There are 9 hidden switches. A switch that is on adds its own fixed numbers to the row, and there is some noise. The rows also spread widely along 12 directions, which tell nothing about the answers.
In the rows, 128 means zero.
Known rows, each followed by its switches (1 for on, 0 for off):
[122 177 158 112 180 156 121 149 140 175 109 122  86 138 140 107 173 106
 170 151  76 119 111 119 174 128 157 133]
1 1 0 1 1 0 1 1 0
[113 135 128 109 126 122  95 197 110 154 128 113 139 101 148 149 129 130
 148 141 141  82 179  95 178 167 111 163]
1 0 0 1 1 0 0 1 0
[ 71 159 135 119 177 156 124 186  96 168 114 152 166  92 108 117  89 101
 149 121 141 125 163  79 194 148 159 155]
0 1 1 0 0 0 1 1 0
[124 108 143 124 101 114  72 167 144 147  92  79  98 138 148 146 145 143
 113 145 197  95 164 108 182 162  76 124]
0 0 1 0 0 0 0 1 0
[110 141 169 164 169 159 112 152 153 154  83 183 110 118 125 138 118  84
 153 152 170 154 179 108 134 165 122 145]
0 0 1 0 1 0 0 1 0
[ 87 139 127 134 175 121 125 135 148 157 105 142 131 105 128  90  55 119
 155 140 184 137 147  80 158 155 134 140]
1 0 1 0 0 0 1 1 0
[120 104 138 108 144 160 144 160 117 154 121 169 105 173 135 130 136  96
 120 159 107 150 169 113 173 149  88 177]
0 0 1 0 1 0 1 1 1
[ 84 114 149 115 173 178 131 146 136 177  87 164 120 105 145 124 120 147
 183 179 111 181 164 108 132 109 115 119]
0 1 1 0 0 1 0 1 1
[ 97  96 128 100 149 141 127 148 142 113 124 148 135 145 148 157 110 195
 156 167 157 140 165  58 103 141  81 135]
0 1 0 1 0 0 1 0 1
[ 87 124 134 102 156 103  99 168 120 168 112  47 118 100 144 108  95 145
 145 153 125  91 150 113 193  97 156 116]
0 0 0 1 0 0 0 1 0
[119 110  96 171 109 125 164 207 122 135 128 111 126 122  91 109 110 102
 132 141 171 107 127 103 193 125 112 140]
0 0 0 1 1 0 1 1 1
[129 182 146 131 154 133 109 173 126 198 112 140  97 120 149 121 149  71
 159 137 114 142 155 113 190 141 143 150]
0 1 1 0 1 0 1 1 0
[123 163 139 125 184 116 146 149 173 129 141 152 127 149 143 119  99 112
 177 164 110 131 111  91  81 137 177 131]
0 0 1 0 1 0 0 1 0
[108 103 126 100 146 124 106 168  96 154  88 134 117 151 148 110 104  91
  98 135 123 153 169 137 208 142 116 163]
0 0 1 0 0 0 0 1 0
[119 129 109 133 138 138 152 206 115 157 124 154 142  92 158 130 130 112
 185 162  80 159 152 129 116  90 156 130]
0 1 0 0 1 0 0 1 0
[116 114 140 122 165 122 152 148 167 175 120  95  80 149 131  94 118 111
 145 174 128 125 129 122 155  98 124 121]
1 1 1 0 1 0 0 1 0
[114 187 132 143 160 133 144 180  99 199 144 132 101 124  89 117 139  60
 151 142 100 152 152 108 193 100 163 123]
0 1 0 1 1 1 0 0 1
[126 113 117 133  96 167 131 182 133 126  97 147 146 120 138 120 157 133
 152 136 113 102 103 123 145 159 120 155]
0 0 1 0 0 0 1 0 0
[104 133 112 113 127 114 150 177 123 179 162 132 144  94 123 112  67 112
 151 151 138 111 146  89 141 128 132 167]
0 1 0 0 0 0 0 0 1
[102 135 127 101 153 167 139 130 133 186 129 166 128 107 172 126 136 161
 204 183  93 190 172  92 108  94 113 129]
0 1 1 0 1 0 1 1 0
[103 153  97 138 154 130 106 145  88 174  81 125 112 108 136  88 130 127
 157 130 134 201 150 117 225  93 133  95]
1 1 0 1 1 0 1 1 0
[142 133 120 130 129 107 131 140 146 153 113 161  95 174 146 103 103  79
 129 145 137 163 136 121 146 154 116 161]
0 0 1 0 1 1 0 0 0
[118 107 157 129 133 171 159 148 155 192 121 185  96 127 141 106 108  77
 149 177 125 131 169 118 142 160  81 215]
0 0 1 0 1 0 1 1 0
[122 123 136 137 163 123 104 181 115 133  61 143  99 158 143 126 139  79
 116 127 118 155 141 138 198 147 139 124]
0 0 1 0 0 0 1 0 1
[ 81 127 166 139 175 160 115 222 109 158  99 149 140  87 114 170 120  94
 147 143 146 113 221  95 161 145 134 148]
0 1 0 0 1 1 0 1 0
[139 133 117 146 141 124 109 131 141 119  81 147  88 169 153 117 157 128
 139 146 147 186 130 125 137 126 111  98]
1 0 0 0 1 0 1 1 0

New rows. What belongs after each?
[126  90 127  87 132 172 111 120 119 152  72 152  84 168 177 109 171 153
 144 180  64 201 129 155 168 109  83 135]
0 0 1 1 0 0 0 1 1
[102 132 138 115 144 139 156 176 132 189 151 120 109 141 114 120 109  94
 138 152 146 108 168  80 180 133 107 170]
0 1 1 0 1 1 1 1 0
[115 124 111 104 117 153 161 176 102 205 145 132 118 103 137  95 127 110
 162 171  66 143 139 130 190  95 115 172]
0 1 0 1 1 0 0 1 1
[131 145  99 149 140  91 140 198 153 101 122 129 149 140 125 116  89 110
 148 130 155 103  91  93 150 164 158 128]
0 0 1 0 1 0 0 1 1
[106 157 125 116 136 165 116 190  92 155 100 159 144 116 128 120 140 100
 142 117 104 134 131 110 193 153 144 159]
0 1 0 0 0 1 1 1 0
[113 156 153 143 142 204 130 149 128 165  84 189 111 136  96 103 145  93
 139 131 134 144 114 111 194 181 103 167]
0 1 0 0 1 1 1 1 1
[113 140 112 152 193 148 178 202 117 105 113 220 150 151  97 119  99  63
 139 131 117 174 129 105 147 149 164 146]
1 1 1 0 1 0 0 1 1
[128  98 113 121 134 144 183 133 143 123 162 165 102 196 114 133 124 136
 133 185 126 182 148  96  75  95  87 128]
0 0 0 0 1 1 0 1 1
[100 114 129  99 155 157 134 168 110 183  98 155 125 126 147  94  99  98
 138 143 100 143 157 119 213 147 117 191]
0 1 1 0 1 0 1 1 0
[ 99  78 147 118 114 159 150 151 164 176 111  79  97 136 101  82  97 125
 114 164 155  65 115 122 184 138  87 167]
0 0 1 0 0 1 0 1 0
[102 133 145 142 155 180 138 202 138 123 117 192 158 118 105 177 143 126
 169 148 136 122 169  76 111 167 121 139]
0 1 1 0 1 1 0 0 1
[117 145 147 126 207 123 139 159 131 149 100 151  82 169 149 124 138  91
 153 164  78 192 143 123 143  89 160 105]
0 1 0 0 1 0 1 1 1
[124 145 166 143 180 166 115 175 171 109  75 191 100 159 159 171 173 121
 171 159 133 159 147  91  81 160 125 112]
0 1 1 0 0 1 1 1 0
[100 152 167 129 170 144  80 110 138 165  84 157  92 129 133 123 108 117
 132 145 187 172 170  99 153 157 108 129]
0 1 0 0 0 0 0 1 0
[107 161 130 158 170 109 136 188 120 177 118 131 111 110 122 118 100  58
 150 142 140 145 160 106 182 115 162 124]
0 0 1 0 0 0 1 1 1
[130 117  99 115 123 138 181 181 136 153 140 122 110 158 125 106 145 120
 153 170  76 147  91 123 134  76 130 115]
0 1 1 0 0 1 0 1 1
[152  80  94 116  94 120 127 181 143  93  82 126 107 183 165 120 157 151
 117 148 135 149  93 137 147 132  89 119]
0 1 1 0 0 0 0 1 0
[ 70 105 165 100 184 165 106  99 132 175 104 133 102 116 131 122  95 167
 149 184 152 159 195  92 148 124  80 134]
1 0 0 1 0 0 0 1 1
[104 130 161 145 146 173 117 163 142 192  83 143 103  99 123 125 143 106
 164 154 140 131 165 112 184 146 103 146]
0 1 1 0 1 0 1 0 1
[100 100 149 127 180 123 147 161 150 157 107 104  84 169 105 110 102 101
 108 150 158 111 153  99 195 134 104 138]
1 1 1 0 1 0 1 0 1
[ 98 128 128 106 142 138 111 176  99 163 137  94 135 128 117 142 142 125
 124 145 132 102 186  97 195 122 120 130]
1 0 1 0 1 0 0 1 0
[104 137 107 135 158 142 159 181  92 169 134 163 146 110 124 122 124  90
 165 145  88 164 177 112 150  91 159 132]
1 0 1 0 1 0 1 0 0
[126 148 148 154 133 145 140 166 171 188 106 152 102 104 126  97 107  85
 168 159 151 117 115 113 163 163 119 164]
0 1 1 0 1 0 0 1 1
[ 99  68 121 142 145 130 140 201 123 164  89 116 106 101 163 143 126 141
 167 180 131 171 202 120 152  71  96 106]
0 1 0 0 1 0 1 1 1
[ 93 146 138 149 147 173 104 161  93 192  94 151 112  91 121 147 171 125
 160 151 146 184 207 104 184 109  92 104]
1 1 0 0 1 0 1 1 1
[144  94  96  85 117 103 134 199 121 115 120 119 111 193 168 133 142 127
 112 151  96 133 112 125 167 131 103 142]
0 1 1 0 0 0 0 1 1
[144 122  89 117  80 139 135 170  99 181 134 145 122 125 153 121 164 115
 156 159  76 165 149 139 162 104 102 143]
0 0 1 0 1 0 0 0 1
[131 140 131 136 140 137 143 231 132 149 117 154 135 101 171 143 141  76
 179 150  79 103 139 121 122 143 165 164]
0 0 1 0 0 0 1 1 0
[118  93 120 127 146 111 126 145 140 194  87 133  71 131 169 105 103 107
 150 177 151 201 189 128 166  97  80 124]
1 1 1 0 1 1 0 1 0
[126 145 114 106 126 115 106 139 100 211 125 112  68 155 149 126 152 118
 139 165 136 202 191 105 218  92  77 114]
0 1 1 1 1 1 0 1 1
[117 129 129  95 130 137 104 105 139 135 112 129  99 198 121 124 135 157
 106 141 171 159 133  88 151 144  80 115]
0 1 1 0 0 1 0 0 0
[121 132 114 108 146  83 125 164 140 172 145  87  84 148 162 141 133 135
 154 174 145 157 176  89 125  79 113  83]
1 1 1 0 0 1 0 1 0
[100  81 128 118 118 168 142 189 112 173 111 129 124 121 135 137 139 127
 141 164 123 124 190 114 178 121  83 161]
0 0 1 0 1 1 1 1 0
[ 90 121 152 131 205 127 122 177 146 114 101 149 130 145 128 150  91 121
 150 158 152 133 175  78 144 150 139 129]
0 0 1 1 1 0 0 1 1
[122 103 144 121  94 141 132 135 161 182 136 100  84 129 126 100 118 118
 121 164 181  75 139 106 162 159  58 179]
1 0 0 0 0 0 1 1 0
[115  69 114 116 150 126 180 131 153 122 131 124  99 205 102  88  84 126
 101 170 143 148 115 114 152 111  97 141]
0 0 1 0 1 0 0 1 1
[109  77 153 125 140 174 151 145 172 179  92 155  97 111 159 100 102 131
 177 191 127 128 155 119 139 142  76 190]
0 0 1 1 1 0 1 1 0
[ 97 109 118 125 137 142 176 100 133 172 163 116  98 137  95  88  91 141
 141 187 149 171 148 100 114  59 104 119]
0 0 0 1 0 0 0 1 0
[122 176 154 112 197 141 160 162 148 188 137 137  81 159 136 113 147  70
 168 161  65 134 128 109 145 109 168 136]
1 1 1 0 1 1 1 1 0
[ 93  92 147 118 193 113 144 146 134 188 114 124  64 150 150 126  91 110
 140 191 153 194 215  90 163  81  84 125]
0 1 1 1 0 0 1 1 1
[148 121 119  83 124 111 124  91 131 157 143 107  54 224 157 113 164 134
 107 176 105 196 135 129 131  80  93 106]
0 0 1 0 0 0 0 1 0
[134 154  74  98 117 129 134 159  81 146 129 153 142 151 157 100 144 130
 147 127  70 183 107 121 178 105 142 136]
0 1 0 0 1 0 1 1 0
[131 140 102 121 109 164 125 175 101 133 113 174 148 127 154 138 175 127
 162 137  74 162 132 123 130 122 139 130]
0 0 1 0 0 0 1 0 0
[115 161 114 110 161 132  98 140 103 131  94 179 135 146 153 128 133 128
 150 132 110 206 143 111 140 125 150 107]
0 1 1 0 0 0 0 0 0
[102 163 115  99 139 137  86 115  98 162 116  91 121 160 129 124 164 162
 132 133 129 163 148  94 203 104 124  86]
0 0 1 0 1 0 1 1 0
[141 123 112  99 140 104 140 144 128 167 129 114  60 204 157 125 156 110
 129 167  95 188 140 116 153  79 101 103]
0 1 1 0 0 1 1 0 1
[ 95 148 158 116 149 160  96 136 125 204  99 124 109  84 132 112 124 130
 165 157 119 138 155 118 168 122 125 131]
0 1 0 0 0 0 0 0 1
[132 156  96 121 128 118  99 170  95 154 100 139 126 118 163 127 164 130
 165 139  87 183 136 132 169 104 142  94]
1 1 0 0 1 0 0 0 1
[133 181 118 135 165 129 151 165 136 123 138 204 141 146 129 113 108  84
 156 125 126 146 110  86 121 172 154 163]
1 1 0 0 1 0 1 1 0
[104 104 129 126 141 173 167 142 148 159 131 124 113 126 117 103 144 138
 164 182  98 137 121 126 107  81 126 115]
1 0 1 0 0 0 0 1 0
[148 119  77 132 100 115 160 202  97 129 138 164 137 137 156 127 141  95
 150 149  78 176 142 141 122  91 141 136]
0 0 0 0 1 0 0 1 0
[106 140 124 105 155 124 101 103 111 189 109 132  87 123 167 102 117 136
 155 162 130 197 176 110 167 100 106 124]
1 0 0 1 0 0 1 1 0
[121 185 142 149 140 118 122 144 140 183 141 104  87 132  92 109 124  83
 141 145 156 129 121 104 163 119 145 105]
0 0 0 0 0 1 0 1 1
[ 95 109 170 118 154 180 155 159 152 209 122 130  94 114 120 118 129 110
 166 186 114 124 174 113 141 109 105 159]
0 1 1 0 1 1 0 1 0
[141 182 133 120 151 155 113 120 126 157 125 170  85 185 137 136 198 109
 151 152  97 187 136 105 149 136 113 114]
1 0 1 0 1 0 1 1 1
[136 179 122 110 135 131  89 102 127 170 114 119  93 157 156 107 173 149
 169 155 104 183 120 117 165 108 134  93]
0 0 1 1 1 0 0 1 0
[113 135  92 149  90 143 135 191  98 209 117 134 139  49 131 101 127  92
 177 143 113 144 159 137 174 101 135 137]
1 0 1 0 0 1 0 0 0
[126 143  85 107 108 120 155 187  97 174 176 129 143 126 127 117 125 103
 146 141  97 109 144  93 182 129 126 165]
1 0 1 0 1 0 1 0 1
[116 113 147  95 115 167 130 137 148 191 115  76  74 128 148 100 170 158
 159 182  98 108 113 127 167  98  94 137]
0 1 0 1 0 0 1 1 0
[110  88 118 110 151 132 158 125 163 119 117 152 119 162 150 107  84 158
 156 171 137 151 125  93  96 127 104 144]
0 0 1 1 0 0 1 0 0
[101 177 130 133 199 133 144 149 133 159 131 177 128 131 127 118 103  99
 175 148 128 176 158  75 132 122 161 126]
1 1 1 0 1 0 1 1 0
[101 151 145 117 136 149  81 106 146 178  95  97 106 116 142 117 145 172
 170 156 143 134 130  96 163 125 116  93]
0 0 1 0 0 0 1 0 1
